The rows come from 4 hidden closed curves, with some noise, and rows from the same curve form a group. Each curve winds through 8 dimensions. The rows are also pushed far along 5 directions, which tell nothing about the answers.
In the rows, zero is written as 128.
Known rows, each followed by its group:
[117 155 149 120 120 110  37  89 119 108  94 142 126 154 100 140 190 142
 158 154  80 150 164 179 135]	J
[155  72 230 168 130 161 108 116 143 163 122 127 109 111  72 169 179 137
 125 143 111 145 153 116 104]	J
[148  89 160 129 115 122 127 130 149 197 119 115 100 160 155 142 139  98
 107  86 157 137 103 155 103]	T
[142 142 175 133 138 115 155 136 122 136 119 139 123 143 122 152 119 115
 126 100 131 128 113 128 110]	J
[149 129 117  94 136 136 116 147 120 173  76 122 129  96 123 141 165 110
 145 152 150 120 157 153 150]	W
[148 144  92  92  96 168 160 117  92 181  63 116 157  38 145 138 101 116
 152 140 139 126  95 145 105]	W
[100  79 104 159 156 186 179 142 129 117 181 107 135  95 127 123  92 110
 160 175 130 110 170  75 128]	B
[102  78 182 168 165 132 147  98 148 126 148 145 108 149  55 140 162 130
 131 132 105 121 137  91  77]	T
[125 103 159 145 163  83 121 130 164 131 163 138 101 199 127 143 159 102
 119 123 142 137 136 138 137]	W
[ 96  84 163 135 152  74 119 173 183 204 131 147  70 191 127 146 165 122
  81  72 175 124 100 159 119]	W
[164 137 150  91 122  85 112 132 122 152  92 126 145 111 115 144 145 114
 130 113 129 125 123 178 140]	W
[133  95 113 147 127 149 128  99 150 139 170 143 122  97 124 164 115 129
 152 135 104 147 171 107 127]	W
[135 106 134 132 131 159 223 107 100 104  89 129 153  79  79 154 120 123
 120 160 125  96  37  96  68]	T
[125 223 150 111 106 104  26  86  85  89  92 136 124 168 131 114 152 155
 160 105  76 147 173 167 129]	J
[111 106 131 156 136 102 123  88 156 102 176 143 118 151 105 131 157 133
 126 156 105 141 136 103 121]	J
[119 139 136 150 146  92 135 153 155 131 135 111  85 174 156 126 123 134
  86 128 183 124  73 137 149]	B
[124 150 143 136 134 128  70 105 113 115 158 122 132 153 145 113 118 130
 166 103 100 149 186 133 129]	B
[110 102 140 155 135 136 136 156 145  95 170 125 110 160 132 112 117 147
  93 112 137 113 121  93 135]	W
[107 168 118 122 105 119  67 119 133 117 112 129 113 191 139  67 139 152
 112  87 116 137 149 145 125]	B
[163  70 169 134 127 135 106 141 156 194 170 133 133  82 134 150 143 119
 132 118 134 158 186 123 153]	B
[150 153 115 133 120 172 127  87 103 100 110 133 164  96 114 120 127 139
 156 168 102 156 129 109 118]	B
[ 87 112 152 166 164 114 172 124 133  73 152 154 118 207 112 157 149 110
 118 156 118 123  66 113  94]	J
[143 140 100 114 117 151 127 155 113 103 160  97 142  76 195  80  72 129
 140 135 156 118 175 105 197]	T
[137 118 162 122 137 132  82 110  96 112 124 107 131  71  78 163 161 149
 159 152  94 104 181 127 130]	W
[109 175  73 106 113 144 112 122  74  66 126 109 171  90 140  85 124 151
 148 172 108 112 132 109 143]	J
[138 134 114 123 151 145 215 146  94  81 119 115 156 108 124 114 113 121
 108 157 161  93  58  76 116]	T
[124 158  97  96 124 115 129 148 100 126 103 103 149 106 141  93 127 134
 122 138 151 107 101 138 137]	J
[132 114 163 120 135 111 161 126 132 154  86 163 145 160  83 142 166 118
 105  98 126 136  57 140  72]	W
[147 111 160 133 161 149 138  94 119 165  82 132 123  81  47 191 160 124
 168 156 111 127 143 130  87]	W
[134 109 155 135 127 134  91 155 138 132 135 105 100 113 124 135 142 142
 120 134 137 111 177 135 167]	T
[114 142 108 117  92  95 125 159 160 169 119 144 110 147 169 119 102 135
  86  81 149 140  88 168 139]	B
[120 120  86 112 159 144 216 118 105 151  97 139 149  55  80 158 126 122
 140 155 142 102  75  89  79]	T
[125 162 130 107  99  77  90 122 134 102 137 140 123 172 191  97 112 107
 134 100 120 140 148 174 173]	B
[140 171 116  89 104 106  79  92  92 126  75 122 148 122 123 137 149 130
 153 126 100 133 111 184 110]	T
[116 164 113 135 107 153 116  93 100  69 150 132 150 130 153  75 106 138
 151 137  96 140 156  91 129]	J
[104  74 123 165 107 194 119 119 115  98 202 110 143  88 160 139 106 125
 161 181  89 134 177  92 133]	T
[124 113 100 129 128 161 153 147 120 155 139  91 102  99 181 108  90 119
 123 116 178 103 134 101 136]	T
[152 106 164 115 140 137 102 158 128 174  99  99 110 100 106 130 139 136
 124  99 155 105 166 141 141]	W
[145 108 140 117 113 121  88 164 153 162 159 125 142 108 162  93 129 124
 125 118 139 151 192 140 189]	B
[140 118 122 134 102 178 108 143 132 156 139 106 131  90 180  87  77 133
 141 111 143 145 175 125 160]	B
[114 105 141 155 117 166 142 109 130  68 138 162 146 128 102 135 141 134
 137 169  82 136 134 104 126]	J
[ 74 153 105 153 133 135 187 114 115  84 117 155 135 149 109 139 112 138
 123 159 108 122  43 110  79]	W
[138  91 127 123 128 148 204 171 137 170 106 132 143  72 112 160 106 111
 116 145 152 114  84 129 121]	B
[120  66 150 151 171 158 185 156 133 144 152 122 120 137 134 160 118  95
 131 133 158 114 103 107 106]	J
[126  44 147 172 151 146 134 155 165 148 220 124 107 116 127 178 118 136
 112 117 135 130 155  87 132]	J
[129 114 142 135 126 147  87 149 128 129 151  93 109  85 142 118  99 147
 142 121 132 111 197 128 170]	W
[162 119 124 103 101 146 116 119 120 186 102 113 127 106 170 129 124 103
 137 101 147 140 134 152 123]	T
[123 181 128 104  88  82  36  78 113 108  92 130 119 177 138 121 154 141
 140 104  83 143 128 200 121]	T
[162 142 162 122 125 164 102  81  95 117 100 126 148  93  91 110 152 132
 168 136  93 136 190 105 114]	J
[106 171 134 127 118  83 123 139 131 155 114 133 100 174 167 138 110 122
 110  90 148 135  74 166 114]	J
[145  87 128 119 126 161 146 145 121 171 124 100 104  48 152 149 119 119
 134 139 164  99 158 110 151]	B
[145 157 131  94 116 109 142 154 116 136  54 130 130 121 103 130 154 136
  94 121 147 103  78 155 127]	T
[147 185 142  95 140  73  55 118 111 107  78 119 111 158  93 129 184 151
 125 119 124 114 145 170 146]	T
[131  84 163 172 154 129 145 122 159  94 187 137 113 209 114 121 152 123
  93 113 130 137 119  79 108]	W
[110 104 102 147 146 168 200  98 114  95 156 147 136  95 106 147 134 112
 152 179 110 111 139  54  99]	T
[108 157  67 120 101 194 117  97  85  75 119 127 166  83 121  84 119 151
 164 166  81 121 170  86 119]	B
[120 132 164 155  96 113  37 117 178 137 142 137  76 197 135  96 144 164
  96  75 111 159 177 152 148]	B
[120 174 122 133 131 111  68  65 104  70 115 133 115 200  97 123 196 149
 133 138  89 133 132 117  92]	W
[139 100 144 137 136 160 209 155 108 107 128 113 140  92 148 133 111 108
 113 157 163  99  77  87 128]	B
[106 115 147 163 124  75  87  91 185 116 191 143  84 188 133 113 146 137
 112 121 111 152 163 124 146]	J

New rows, each followed by its group:
[112 125 110 170 128 150 182 106 137  85 170 143 143 157 151 116  98 126
 117 159 126 156  65  86 107]	B
[149 123 178 133  92 147  56 124 146 168 115 109 102  90 148  91 126 141
 140 115 126 145 222 149 177]	J
[159  78 169 140 156 139 160 114 153 182 113 142  94  88  63 193 148 120
 135 117 132 117 160 110 103]	J
[135 178 144  89 163  72 116 120  94 165  59 129 123 172  86 158 175 122
 126  83 142 115  71 168  67]	B
[130 156 101 113 125  86  79 144 145 174 152 104  98 134 213 100 109 127
 117  99 185 145 139 154 180]	B
[155 109 159  98 121 100 123 157 145 206 100 135 128 103 128 156 132 107
 124  86 144 133 135 178 137]	B
[ 92 169  60  96 119 115 176 115 102 123  95 130 126 133 166 105 102 103
 138 126 144  99  85 131 105]	T
[ 83  78 110 150 134 164 133 150 137 124 188 142 124  92 146 138 122 135
 141 154 119 123 172  90 148]	W
[106 184  88 118  97 113  87  70 100  22 142 153 142 146 154  98 141 136
 157 168  69 131 161 122 158]	B
[134 138 107  74 151 132 134 137  80 195  57 101 135  77 126 139 160 102
 158 136 166  98 119 153 106]	W
[114 178 125 145 132 127 117  73  99  53 125 149 152 191 106 113 142 140
 144 139  79 149 100 113  85]	B
[118 136 154 132 112  99  53 143 169 173 126 118  81 211 156  68 133 140
  96  48 151 146 162 167 142]	B
[152 128 158 131 115 168 147 108 109 126 108 130 147  91 115 108 124 123
 145 134 114 133 148 101 116]	J
[125  81 195 153 149 106 114 158 165 171 119 102  57 179 101 153 168 131
  80  99 170 101 117 143 115]	T
[ 84 118 111 153 148 110 178 161 142 128 176 120 100 158 165 148  84 119
 106 117 161 109  74 115 117]	B
[ 87 171  50  95 108 120 147 151 116 141 115 144 149 101 166  84  91 137
 125 113 139 122 106 132 137]	T
[111 196 123 122 111  66  84  90 131  57 115 153 118 167 100 103 156 154
 127 142  83 126 154 144 155]	J
[120 151 152 137 103 142  82 112 109 121 109 130 129 124 126 134 149 152
 136 142 100 145 127 140 116]	J
[117 116 140 146 109 159 156 115 114  78 142 156 170 113 114 129 129 132
 135 166  83 141 110 102 115]	W
[174 114 175 101 156 112 139 128 116 167  73 144 164 115  46 155 212 120
 119 138 129 133 101 130  91]	B
[117  98 130 124 111  98 168 181 160 172 164 141 126 133 190 133  80  99
  99  88 159 134  94 150 150]	B
[ 82 151  91 170 145 126 137 131 130  50 193 123 124 167 152 106 115 153
 112 178 130 130 100  80 144]	B
[131 141  94 105  84 119  86 145 135 158 165 138 148  89 205 101  93 131
 136 102 125 160 171 147 181]	B
[137 113 170 144 168  89 150 162 160 176 101 108  74 168 108 157 148 126
  82 116 196 112  66 148 122]	B
[116 200  59  85 100 108 134 100  97 107  97 128 158 124 166  61 104 127
 136 121 130 125 100 134 125]	J
[130  71 159 138 142 113 158 154 184 227 110 123  77 175 122 123 142 106
  78  69 188 126  91 142  95]	B
[131 138  82  93  94 142 145 126 105 146 127 139 175  81 178 104  86 114
 145 107 123 140 112 135 127]	W
[165 157 130  78 141 108 128  91  99 172  43 122 146 107  75 116 175 118
 142 116 137 120 111 146  86]	J
[159 130 139 136 168 170 154  91  80  74 111 117 146  88  55 149 172 145
 145 177 115 103 132  56  94]	T
[107 104  92 137 126 147 166 163 129 149 175 104 106  71 196 144  68 122
 125 134 170 104 123 104 153]	B
[134 108 147 111 151 120 166 159 111 141  84 119 125 114  71 159 169 136
  93 124 152  82  68 119  93]	W
[161  91 168 115 101 135  91 144 149 188 140 125 139  81 162 121 110 110
 146  99 130 154 194 162 171]	W
[151 163 113  93  85  91  83 120 138 178  95 126 109 173 193 103 126 115
 106  61 151 152 109 186 132]	T
[125 120 161 137 164  61 102 156 165 194 151 114  80 206 152 127 150 121
  84  69 190 140  96 149 123]	B
[109 183 119  99 121  70  81 149 133 120 114 153 143 202 144  77 154 133
 108  94 125 145 124 166 146]	T
[125  96 168 133 159 108 159 123 152 162 120 147 108 158  89 135 165  99
 122 115 140 123 135 120 102]	T
[112 194  76  88 119  78  89 137 107 153 119 117 119 141 199 105 109 134
 126  85 161 128 105 164 144]	B
[159 154 161 100 114 113 110 106 109 121  61 123 129 128 104 108 147 129
 127 106 124 116 125 156 124]	T
[103 108 137 140 158  69 157 145 165 168 138 113  71 174 141 152 121 111
  95  99 183 103  70 148 115]	T
[118 163 117  98 104  99 146 122 100 145  60 130 134 136 123 138 153 131
 100 119 137 112  25 160  78]	W
[170  95 166 137 147 143 157 131 128 152 123 104 117  86 143 152 127 104
 132 153 172 125 124 116 147]	B
[ 97  85 108 147 150 189 211 150  97 105 131 122 155  83 131 159 115 106
 147 200 137 104  72  92 105]	J
[144 176 166 110 116  90  77 112 111  91  72 132 109 177 111 115 178 148
 105 108 123 117 112 158 130]	B
[ 93 129 113 153 119 108 109 160 155  88 225 136 140 190 204  70  93 130
 105 114 131 158 133 110 172]	T
[114 173  84 122  85 131  74 109 114 102 154 128 141 165 201  75 109 142
 127 102 114 157 132 132 139]	T
[142  92 128 155 153 158 177 151 135 144 165  95 117  75 166 142  97 115
 125 175 185 123 116  90 160]	B
[111 200  96 103 114  99  69 102  94  96  98 129 111 135 133 134 149 161
 135 121 108 115 131 150 132]	B
[126 170 171 128 107 107  40 101 116 138  90 132 110 157 113 140 176 156
 132 114  98 151 138 172 114]	J
[136  75 154 141 176 151 160 158 141 190 130  98 105  93 101 166 118 103
 147 138 163 106 159 126 122]	B
[168 128 165 108 116 108  61 138 133 177 114 131 127 105 108 161 151 146
 129  83 115 146 172 167 141]	J
[136 156 127  99 148  79 190 122 132 163  37 159 105 159  65 167 157 119
  91  89 153 101  31 152  64]	J
[ 94 114 126 150 124 103 149 121 144  75 151 161 146 181 116 136 157 131
 100 164 103 142  56 127 112]	J
[144 121  98 110 104 117 139 161 135 124 157 116 141  82 175 132  85 119
 123 137 137 119 144 143 187]	W
[ 90 177  78 106 118  93 111 154 130 143 137 114 114 163 204  93  62 115
 137  83 150 123 129 175 153]	B
[136 128 125 102 139  80 115 139 135 159 114 116 133 147 116 118 160 126
 104 112 154 124  94 153 122]	J
[151 174 117  90 130  72  50 132 135 194 103 104  98 137 182 107 142 130
 123  87 181 145 146 181 170]	B
[157 125 135 134 152 177 196 125 104 130  68 104 132 113  83 144 137 119
 123 163 153 106  75 100  84]	W
[158 141 163 107 166 101 166 131 121 145  45 137 133 200  69 132 194 103
  96 113 161 119  46 146  74]	W
[112 150  73 110 133 144 118 114  95  88 162 122 160  87 169 116 105 114
 186 174 107 126 185 117 165]	W
[104 122 122 156  95  94  82 117 184 142 182 155  92 183 172 111 126 146
  91  90 124 170 132 136 146]	B
[168 150 155 123 125 145  99 102 120 145  64 130 138 114  82 133 161 146
 133 135 118 151 128 146 115]	B
[129 160 132 104 162  61 137 121 125 123  84 145 128 209  97 139 184 104
 115 122 140 123  71 160 101]	W
